There are 4 nested groupings, the coarsest first. Each group lies inside one group of the grouping before and may be the whole of it. The rows also spread widely along 12 directions, which tell nothing about the answers.
In the rows, zero is written as 128.
Known rows, each followed by its group in each grouping:
[130 153 140 147  99  88 128 119 130 116 104 100 162 124 108  72 156 174
 114 123 154  91 119 131 105 120 139 162 109 120 119 189 128 124 106 140
 101 154 126 159 207 162 164]
z_431 z_266 z_565 danot
[126 136 124  95 110 124 101 110 157  97 118 118 161 126 135  89 164 141
 138 147 151 111 140  96 147 132 159  99 138 106 120 112 158 137 121 135
 144 102 131 139 130 121 157]
z_566 z_859 z_194 nad
[148  93 135 131  89  60  98  96  81 151 114  57 161 110 113 131 223 146
 124  89 146 169 132 110  64 107  98 131 176 135 145 111 153  99 160 121
  79 145 169 181 124 153 147]
z_566 z_859 z_947 vugo
[ 94 114 118 103 105 115  96 118 124 119 163 143 127 125 135 116 160 140
 132 132 123 110 135 147 139 128 119 106 114 141 122 146 129 130 126 138
 140 111 143 141 123 109 133]
z_566 z_825 z_901 rami
[ 94 140 150 131 106 169 150 147 154  82 136 137 115 158 148 108  69 179
 122 113  81  30 142 139 141 144 127 160  31 151 127 188  84 128  73 178
 138 151 145 150 252 126 109]
z_431 z_266 z_816 vuz
[116 102 137  87  66 157 140 125 183  89 133 108 150 161 148  73 110 154
 105 135 121  92 147 122 158 145 121 121  64 117 130 120 133 115  82 146
 125 140 154 171 203  96 141]
z_566 z_825 z_901 tunad
[ 84 149 111 135 144 116  85 139 106 114 162 145 115 117 136 133 156 172
 130 132 122 112 123 128 127 133 124 103 144 148 126 130 143 145 134 168
 131 122 133 119 119 129 121]
z_431 z_266 z_816 gepag
[121  89  58 130 107 145 106 155 137 172 127 116 116 153 124 161 106 154
 118 147 117 169 117 115 162 135 108  93 110  81 146  85 165 144 150 131
 109 132 140 103 122 132 104]
z_566 z_825 z_377 furu
[131 121 170 170 162 164 182 165 159 137 156 114 121 137 100 117  88  95
  79 122 164 182 129 125 105 123 122 134 152  92 172 109 170 143  98 135
 102 174 168 149 179  94 105]
z_431 z_645 z_488 nasur
[129 125 145 119 117 103 135  99 129 106 133 136 136 123 121 112 137  99
 144 106 137  87 147 158 110 130 109 172 110 149 100 193  91 126 112 152
 125 164 143 168 188 147 133]
z_566 z_859 z_947 vugo
[ 85 101 149 145 153 118  67 111  79  98 166 114 108 107 151 169 179 158
 155  68 102 115 168 118  62 117  96 105 154 180 156 118 121 110 161 200
 106 129 171 158 113 110  79]
z_566 z_859 z_947 vugo
[132 175  89 137 145 115 114 138 115 116 112 142 105 122 122 152 129 150
 143 129 102  88 117 139 124 120 131 146 113 155 106 162 117 149 123 160
 128 135 138 115 163 170 128]
z_566 z_859 z_194 nad
[114 119 130 151 115 132 134 130 120 134 123 141 125 116 104 112 125 159
 126 124 125  97 111 159 128 127 118 151  75 124 127 182 111 125 124 130
 105 147 133 142 160 144 121]
z_431 z_645 z_488 nasur
[ 79 125 160 179 127 121 122 123  94 136 181 128 108 128 124 129 118 108
 123 102 143 111 164 152  88 107 130 131 155 148 137 194 131 141 114 155
 153 134 152 139 175 114 126]
z_566 z_825 z_901 rami
[ 99 149  70 105 117 122 162 178 117 172 220 165  64 173 131 176  48  53
  79 160 117 165 110 181 167 142  71 141 158 160  99 135 132 179  82 134
 158 176 170 109 173 113 114]
z_566 z_825 z_901 rami
[104 136 131 197 134 141 120 145 114 129 110 131 118 115 105 107 114 183
 129 121 135  88 128 157 100 108 146 135  71 112 151 206 121 140 129 151
 110 120 125 124 183 137 118]
z_566 z_859 z_194 nad
[112  99 160 112 101 147 141 100 121 136 170 121 136 135 140 144 140  69
 125 118 135 146 150  87 138 132 147  98 205 139 123  89 166 131 114 104
 170 123 167 149 104 107 150]
z_431 z_645 z_488 nasur
[110 155 111 108 140  80  96 126 104 139 159 139 129 116 119 139 176 134
 133 134 135 134 114 138 127 130 121 122 164 140 114 140 135 147 136 137
 132 126 138 124 113 147 134]
z_431 z_266 z_816 gepag
[126 141 133 118 145  87 117 156 126 155 128 112 128 138  97 132 159 171
 111 132 124 153 105 166 109 108 131 127  88  90 175 174 120 141 130 125
 110 109 153 125 166 124 100]
z_566 z_859 z_947 vugo
[119 102 138 142  94 123 132 118 102 151 129 108 131 128 116 139 143 143
 126 108 115 122 126 122 116 121 121 132 123 132 139 145 131 118 131 118
 115 140 156 150 147 145 127]
z_431 z_645 z_488 nasur
[111 153 158 114 187 154 140 156 177 120 159 159 126 142 114 118 111 113
 118 145 141 141 131 137 144 127 173 108 121  79 161 145 144 163 101 139
 154 109 138 108 156  88 102]
z_431 z_266 z_565 danot
[110 130  89 168 125 110  99 123 104 154 146 127 125 109 116 134 145 115
 131 131 164 146 130 126 117 119 126 112 187 124 108 130 171 148 146 136
 130 134 125 117 109 148 157]
z_566 z_825 z_901 tunad
[ 99 137 188 126 107 131 165 126 146 113 177 114 130 157 131  96  96  96
  96 121 152 113 156 125 120 129 134 146 150 132 137 164 135 140  70 147
 160 156 165 159 216 103 135]
z_431 z_645 z_488 nasur
[134  76 134  69 117 127 130 122 144 127 140 147 132 121 110 127 165 145
 131 111 102 132 113 169 142 145  74 139  51 118 145 132  90 106 141 129
  74 156 164 170 124 113  81]
z_431 z_645 z_488 nasur

New rows. What belongs after each?
[104 110 142 187 123 165 140 129 111 139 136 133 128 116 118 125 118 132
 122 117 131 116 126 125 118 123 148 114 137 130 134 138 151 133 125 115
 131 126 136 132 134 125 144]
z_431 z_266 z_816 gepag
[114 119  87 109  93 141 123 115 124 122 148 147 116 141 148 145  99  99
 142 132 114  99 143 122 156 146 110 127 137 154  86 124 127 144 117 150
 150 147 145 134 143 139 135]
z_566 z_859 z_194 nad
[116 134 116 142 102 118 115 121 100 123 128 122 124 122 131 127 149 146
 130 124 119 100 121 133 115 120 132 126 130 163 113 149 131 131 121 130
 134 122 145 144 148 141 153]
z_566 z_859 z_947 vugo
[130 159 143 113 155  90 119 138 129 116 143 119 124 120 105 123 179 141
 112 122 127 136 123 152  98 107 126 134 125 135 145 153 131 136 115 140
 118 129 163 149 162 126 125]
z_566 z_825 z_901 rami
[151 162 125 147 174 120 132 138 149 114 105 134 128 106  88 111 156 132
 126 132 148 127 111 150 105 108 147 150 112 111 131 162 137 146 124 136
 107 141 137 131 160 149 135]
z_566 z_825 z_377 furu
[148 131 151 119 131 115 132 118 131 129 107 110 144 120 103 126 170 145
 132 114 118 124 116 119 116 117 145 137 112 113 141 140 129 119 130 114
 114 130 153 149 148 148 128]
z_431 z_645 z_488 nasur
[135  97 175 202 159 120 108 133  99 139 100  74 141  94  82 117 210 193
 114  82 143 169 127 131  30  78 137 112 117 100 212 138 163 106 166 125
  57 118 167 161 131 119 108]
z_566 z_825 z_377 furu
[ 72 181 102 166 123  60  85 139  53 134 165 149  94 115 120 136 148 196
 128 119 113  64 105 186  95 116 106 160 114 193 105 241  89 147 125 173
 121 139 126 119 177 171 128]
z_431 z_266 z_565 danot
[145 150 134 169 133 156 164 143 146 134  94 122 126 132  94 111 114 144
 108 138 123 108 105 141 121 101 175 141  80 109 143 170 140 142  98  97
 132 119 146 126 189 140 153]
z_566 z_825 z_377 furu
[118  98 115  89 107 114 115  88 113  98 167 166 119 107 138 137 149  96
 157  97 118  87 142 152 135 159  56 164 127 189  73 140  87 112 138 173
 102 192 146 176 119 149 110]
z_431 z_645 z_488 nasur
[131  98 122 172 120 151 126 134 124 148 104 101 129 131 116 140 116 153
 129 110 124 137 140 111 106 117 132 117 111  97 159 127 150 128 143 138
 102 135 146 136 158 135 114]
z_566 z_859 z_194 nad
[117 120 109 120 141 113 117 148 135 127 164 153 115 116 107 109 151 134
 101 137 151 154 107 184 120 127  81 132 101 127 137 145 131 141 129 144
  85 151 149 145 131 105 108]
z_566 z_825 z_377 furu
[115  98 141 171 123 131 108 127  85 139 117 102 117 111 111 152 175 185
 133  87  89 120 131 141  75  94 130 112  91 142 170 149 127 106 152 125
  97 111 166 152 137 132 114]
z_566 z_825 z_901 rami
[146 121 129  94 154  97  89  87 114 110 132 127 140  99 127 155 205  98
 170  95 128 136 154 112  97 121 115 120 175 146 118 105 133 123 162 151
 114 136 157 156  90 145 118]
z_566 z_859 z_194 nad
[ 84 114 114 145 107 140 111 120 111 126 173 154 112 126 135 122 122 116
 126 131 137 108 139 146 134 127 126 113 137 154 115 156 138 146 119 139
 151 122 139 127 129 113 140]
z_566 z_825 z_377 furu
[129 162 109 113 133  93  89 108 131 115 112 116 158 112 124 117 189 154
 151 139 142 110 122  88 137 126 162 111 169 117 102 117 157 138 138 138
 141 114 121 124 118 166 166]
z_431 z_266 z_816 gepag
[118 154 102  99  90 130 126 113 153 104 127 140 147 145 143 102 113 129
 137 153 128  69 129 107 176 147 158 133 128 135  78 145 133 144  93 139
 165 132 116 127 173 154 171]
z_431 z_266 z_565 danot
[147 127 112 140 132 116 141 118 158 131 106 134 141 127 101 119 103 114
 148 116 154 107 135 131 137 142 108 180 107  92  98 171 113 132 131 164
  99 196 118 141 188 182 116]
z_431 z_645 z_488 nasur
[104 112  84 150 125 135  86 142 124 122 138 125 119 122 131 126 138 175
 124 130 136 129 125 125 122 127 103 104 120 127 135 110 156 134 147 171
  98 140 136 126 125 130 114]
z_566 z_825 z_377 furu
[137 128 113 155 127 122 125 128  93 133 122 112 115 113 122 152 155 125
 124 112 119 136 114 127  96 116 121 127 161 168 121 112 148 129 132 125
 113 142 160 146 127 146 144]
z_566 z_859 z_947 vugo
[128 107 151 112 187  91  85 130 131 126 151 109 137 109 112 142 199 129
 134 102 157 200 146 128  79 116 103 100 166  93 181  97 152 127 168 168
  84 135 163 149  99  99  74]
z_566 z_859 z_947 vugo
[116 104  84 185  96 126 122 159 110 160 112 124 124 106  94  92 142 197
  93 144 144 141  85 175 118 113 102 119  68 109 145 154 152 126 142 112
  66 135 128 140 138 132 144]
z_566 z_825 z_901 rami
[140 161 113 157 144 100 114 138 136 112 106 108 135 112  99  95 162 169
 112 131 156 124 111 137  97 110 128 149 117 119 131 155 149 139 123 154
  90 151 135 142 176 157 145]
z_566 z_825 z_377 furu
[105 127 139  73 125  60  92 111 151 100 190 119 143 139 132  95 166 109
 121 119 176 141 163 148 114 140  73 148 152 122 123 154 121 137 119 198
 114 173 153 167 174 114 104]
z_566 z_825 z_377 furu
[152 154 133 148 129 161 167 133 173  77 104 125 143 121 121  74 109 115
 105 139 156 100 118 123 125 130 142 154 117 142 104 121 152 134  81 142
 114 166 139 165 195 130 170]
z_566 z_859 z_947 vugo
[ 69  77 127 204 103 148 116 149  72 190 165 116 100 133 120 163 102 162
 114 108 120 148 130 133 107 117 115  98 135 117 172 150 150 130 151 129
 118 122 147 114 127 117  98]
z_431 z_645 z_488 nasur
[136  93 151 110 109 139 108 105 158  99 100  96 163 131 136 103 166 161
 143 108 126 115 153  97 121 127 147 107  98 100 152 108 140 107 132 143
 116 115 148 162 149 116 125]
z_566 z_859 z_947 vugo
[118 148 150  33 115  87  94  93 157  85 152 114 157 152 157 128 177 131
 153 118 109  95 162  88 142 143 146 118 148 135 119 123 120 126 109 167
 165 121 157 153 163 132 125]
z_431 z_266 z_565 danot
[146 117 133 128  76 137 153 124 168  90  87  94 159 134 120  65 117 180
 106 122 136  81 121 115 133 143 109 166  63 119 117 136 126 104  98 153
  78 185 138 184 222 155 146]
z_431 z_645 z_488 nasur
[ 94 138 155 149 178 129  97 114 139 116 162 150 130 110 116 122 149  92
 155 120 163 128 167 127 111 111 169 100 171 102 139 161 150 153 137 154
 168 103 129 118 120 108 126]
z_566 z_825 z_901 rami
[135 139 136 122 148  94 104 124 144 125 117 115 149 120 107 108 165 148
 137 123 153 137 138 134 105 118 134 130 120  85 150 158 133 138 139 152
 107 127 138 137 156 134 116]
z_566 z_859 z_194 nad
[130 129 109 108 137 113 124 129 143 141 164 129 130 135 124 136 125  69
 120 140 170 177 144 117 133 138 108 119 196 106 121  98 165 157 126 149
 131 156 149 132 130 118 123]
z_566 z_859 z_194 nad
[116  97  82  99 144 151  94 130 140 133 151 158 117 123 138 164 134 112
 150 138 119 152 128 122 161 145 113  83 140 116 122  77 147 141 154 143
 130 118 140 113  70 109 100]
z_566 z_859 z_947 vugo
[119 123  94 112 121 105  95 115 121 144 151 126 137 124 133 140 156  95
 134 142 159 165 131 104 140 131 130  94 206 122 111  88 171 148 143 130
 146 121 137 123  89 128 148]
z_566 z_859 z_947 vugo
[156 127 112 109 155 137 129 119 140 123 108 162 141  91  96 118 183 126
 138 135 127 131  90 148 137 127 141 124 109 120 117 119 134 128 142  98
  98 126 130 139  84 137 143]
z_431 z_266 z_565 danot
[135 119 120  79  85 101 131 121 180 110 145  76 165 173 151 102 106 108
 108 126 161 148 162  71 141 160  94 145 173 101 113  80 159 130  97 183
 115 204 152 165 215 138 132]
z_431 z_266 z_565 danot
[106 146 127 150 176 134 117 158 152 137 137 146 122 125 102 128 117 149
 129 142 148 137 122 131 135 126 150 113 118  74 153 152 145 155 133 153
 126 122 122 102 145 128  97]
z_431 z_645 z_488 nasur
[ 96 162  91 114 125  67  91 127 126 130 174 148 122 134 123 112 134 121
 128 148 168 117 131 159 138 133 102 147 149 127  96 189 124 163 119 174
 144 149 121 116 166 148 132]
z_566 z_825 z_377 furu
[ 92  91 156 142  82 152 134 128 120 112 153 120 123 140 138 100 112 155
 108 108 119  94 150 153 110 128 104 131  75 146 149 167 114 120 105 150
 113 137 161 169 189  93 116]
z_566 z_859 z_194 nad
[130 147 125 157 136 130 148 139 136 147 133 119 136 130 112 124 115 105
 114 135 158 144 121 105 127 128 150 130 179 106 121 121 168 152 114 121
 135 147 136 124 157 145 157]
z_431 z_266 z_816 vuz
[116 129  97 196 126 159 131 154  88 165  93 162  95 104  82 137 137 203
 124 138  80  85  68 196 125  92 163 124  16 134 148 216 109 136 138  73
 114  76 130 101 131 146 138]
z_566 z_825 z_377 furu
[ 93 108 119 156  90 134 129 142  86 145 149 142 106 119 115 123 131 174
 106 124 108 102  97 168 128 125 100 130  84 163 131 166 118 124 121 118
 105 134 148 143 139 126 127]
z_431 z_645 z_488 nasur
[145  92  96 176  89 123 130  99  92 160  95 108 144 109 110 143 140 128
 149  98 126 117 122 114 113 134 107 154 140 133  95 131 134 110 159 121
  88 176 130 152 137 193 153]
z_431 z_266 z_816 gepag
[111 132 131 102  89 104 104 111 130 108 136 114 148 133 136  93 159 151
 128 133 140 101 143 119 131 128 137 116 128 130 122 147 138 132 113 142
 141 114 144 153 160 121 149]
z_566 z_859 z_194 nad
[120 146  91 185 126 145 122 144 138 126 100 133 122 118 107 108 104 167
 127 137 137  87 118 143 130 119 143 140  87 118 112 169 140 142 123 146
 113 139 112 119 178 162 151]
z_566 z_825 z_901 tunad
[116 112 115 107 118 130 101 112 125 107 146 131 121 125 138 138 163 136
 137 116 109 112 138 124 123 126 115 114 124 156 123 116 133 125 132 148
 127 128 156 147 121 123 124]
z_566 z_825 z_377 furu
[128 110 146 181 131 125 112 118 112 150 118  82 151 109 108 128 169 141
 124 108 166 167 135  75  90 111 153 101 198  97 158  91 191 125 154 123
 110 130 145 141 113 138 144]
z_431 z_645 z_488 nasur
[100  99 109 136 134 145  84 120 160 128 127 152 150 117 122  97 138 146
 156 149 166 128 139 126 157 137 157  80 113  65 139 137 152 144 155 141
 137  91 100 108  97 104 125]
z_566 z_859 z_947 vugo
[100 125 111 130  73 164 144 127 138 116 158 129 118 154 153 114  82 108
 108 140 120  92 140 117 157 137 136 117 136 158  96 120 152 141  82 132
 169 135 149 140 177 116 169]
z_566 z_825 z_901 tunad
[117  96 110 133 131 131 101 124 127 125 131 124 116 131 127 153 134 155
 147  96 103 116 147 137 109 128  92 137  86 124 141 142 110 120 152 175
  95 156 153 141 156 141  83]
z_566 z_825 z_377 furu
[ 82  97 153 237 145 161 109 155  91 151 138  99 106 120 109 136 126 189
 109  99 133 144 141 128  64  88 149  93 120 110 203 153 167 130 145 142
 108 104 154 120 149 102 104]
z_566 z_825 z_377 furu
[ 99 138 152 139 145 130 124 130 138 144 153 138 141 130 114 116 132 120
 129 138 151 132 134 125 138 126 172 105 150  89 143 155 152 154 118 120
 162 102 128 111 137 116 136]
z_431 z_266 z_816 gepag
[115 134 117 141 142 113  88 131 115 127 120 118 127 114 113 136 179 180
 138 121 113 125 125 131 109 103 144 100 114 123 151 138 143 128 148 139
 118 101 144 127 124 136 126]
z_566 z_825 z_901 rami
[107 110 137 127 125 140 126 125 119 138 151 137 125 130 128 146 134 124
 136 112 109 118 134 127 128 133 130 119 128 131 136 137 127 132 127 130
 133 129 150 137 136 124 117]
z_431 z_266 z_816 vuz
[104 121 117 168 155 109 105 136  95 169 151 146 121 108 100 148 149 137
 134 121 145 149 116 152 112 121 124 117 147 105 140 160 139 147 159 129
 112 129 126 109 107 139 113]
z_431 z_266 z_816 gepag
[159 143 140 145 176 132 173 150 160 150 123 131 125 128  84 136 106  84
 112 128 153 167 116 136 122 123 129 159 138  79 141 138 143 150 117 126
 107 175 148 129 173 146 109]
z_431 z_645 z_488 nasur
[110 105 144 153 167 147 113 137 154 140 130 133 133 125 106 135 119 145
 146 113 145 141 144 119 127 126 144 111 109  59 169 145 140 137 151 157
 115 129 127 115 139 121  79]
z_431 z_645 z_488 nasur
[ 87 154 113 118  93  96 111 110 106 116 176 153 123 123 137 108 134 117
 128 142 149  81 125 140 148 141 117 141 165 174  74 172 126 146 105 149
 159 143 128 134 144 146 162]
z_431 z_645 z_488 nasur
[ 90 127 117 143  93 117 124 132 110 140 158 146 123 124 119 100 124 153
 110 142 147 106 107 158 144 134 114 130 112 135 117 176 129 140 115 129
 127 135 128 133 145 128 142]
z_431 z_645 z_488 nasur
[105 138 109 189 135 131 115 134 117 137 142 125 116 120 119 129 111 122
 126 123 156 125 140 126 108 117 135 124 162 127 118 148 162 147 127 155
 132 143 127 120 156 143 147]
z_566 z_825 z_901 tunad
[129 128 104 180 103 152 129 130 129 117 108 110 138 118 126  98 117 141
 114 136 157 118 127 101 122 123 139 117 148 127 115 111 177 137 120 139
 113 143 129 142 152 141 167]
z_566 z_859 z_194 nad
[ 66 145  84 146 181 186 107 179 156 106 182 202  83 134 145 144  55 146
 131 151 120  96 127 147 173 158 116 106  94 122 122 135 127 171 118 201
 137 137 113  86 139 102  75]
z_431 z_266 z_816 vuz
[110  79  91  91 115  86  91 106 119 156 179 149 121 128 125 156 144  83
 152 110 141 155 158 162 134 145  55 136 143 119 108 144 109 129 163 166
 108 173 145 146 113 135  90]
z_566 z_825 z_901 rami
[120 166 114 122 143  84  98 124 130 144 134 124 148 130 112 128 160 131
 138 141 154 137 124 108 131 120 163 116 179  96 123 146 157 153 132 134
 149 117 122 108 137 153 145]
z_431 z_266 z_565 danot
[ 97 115 133 162 168 108  99 146 122 176 145 136 123 125  93 149 129 152
 141 120 150 158 132 147 117 119 131 112 119  56 175 179 132 147 164 150
 115 122 125  98 129 130  72]
z_431 z_645 z_488 nasur
[158 124  89 146  99 183 174 142 124 131 104 135 102 131 118 147 106 122
 104 134  81 110  88 136 140 122 130 141  91 171 107 103 143 129 103  89
 116 148 167 142 152 146 159]
z_566 z_825 z_377 furu
[110  60 137 158  83 161 132  97 103 116 142 131 128 108 134 123 126 124
 136  88 123  95 146 127 115 140  86 141 117 166 111 127 122  99 138 147
  95 174 149 179 130 133 126]
z_431 z_645 z_488 nasur
[101 157 139  92 197  98  95 147 167 103 157 175 119 128 111 116 135 143
 149 133 139 111 138 191 131 132 123 140  62  86 150 215  80 156 127 189
 127 122 126 114 172 108  62]
z_566 z_859 z_947 vugo
[166 186  92 112 151 125 163 148 160 116 105 167 116 124  88 107 123 121
 113 163 120  99  76 184 153 120 140 173  63 130  95 183 110 157  92 107
 123 145 135 123 182 162 152]
z_566 z_825 z_377 furu
[113 130 116 117  84 120 115 105 134 124 132 121 150 131 135 104 137 133
 132 138 144  99 132  97 157 138 143 119 153 126  98 128 150 134 116 133
 151 131 126 138 143 149 163]
z_431 z_645 z_488 nasur
[156 154 102 124 110 108 151 143 166 127  94 114 146 144 105  92 107 140
 109 151 151 119 108 141 143 135 128 162  92  95 109 158 132 141  97 134
 111 163 131 141 214 158 149]
z_566 z_859 z_947 vugo
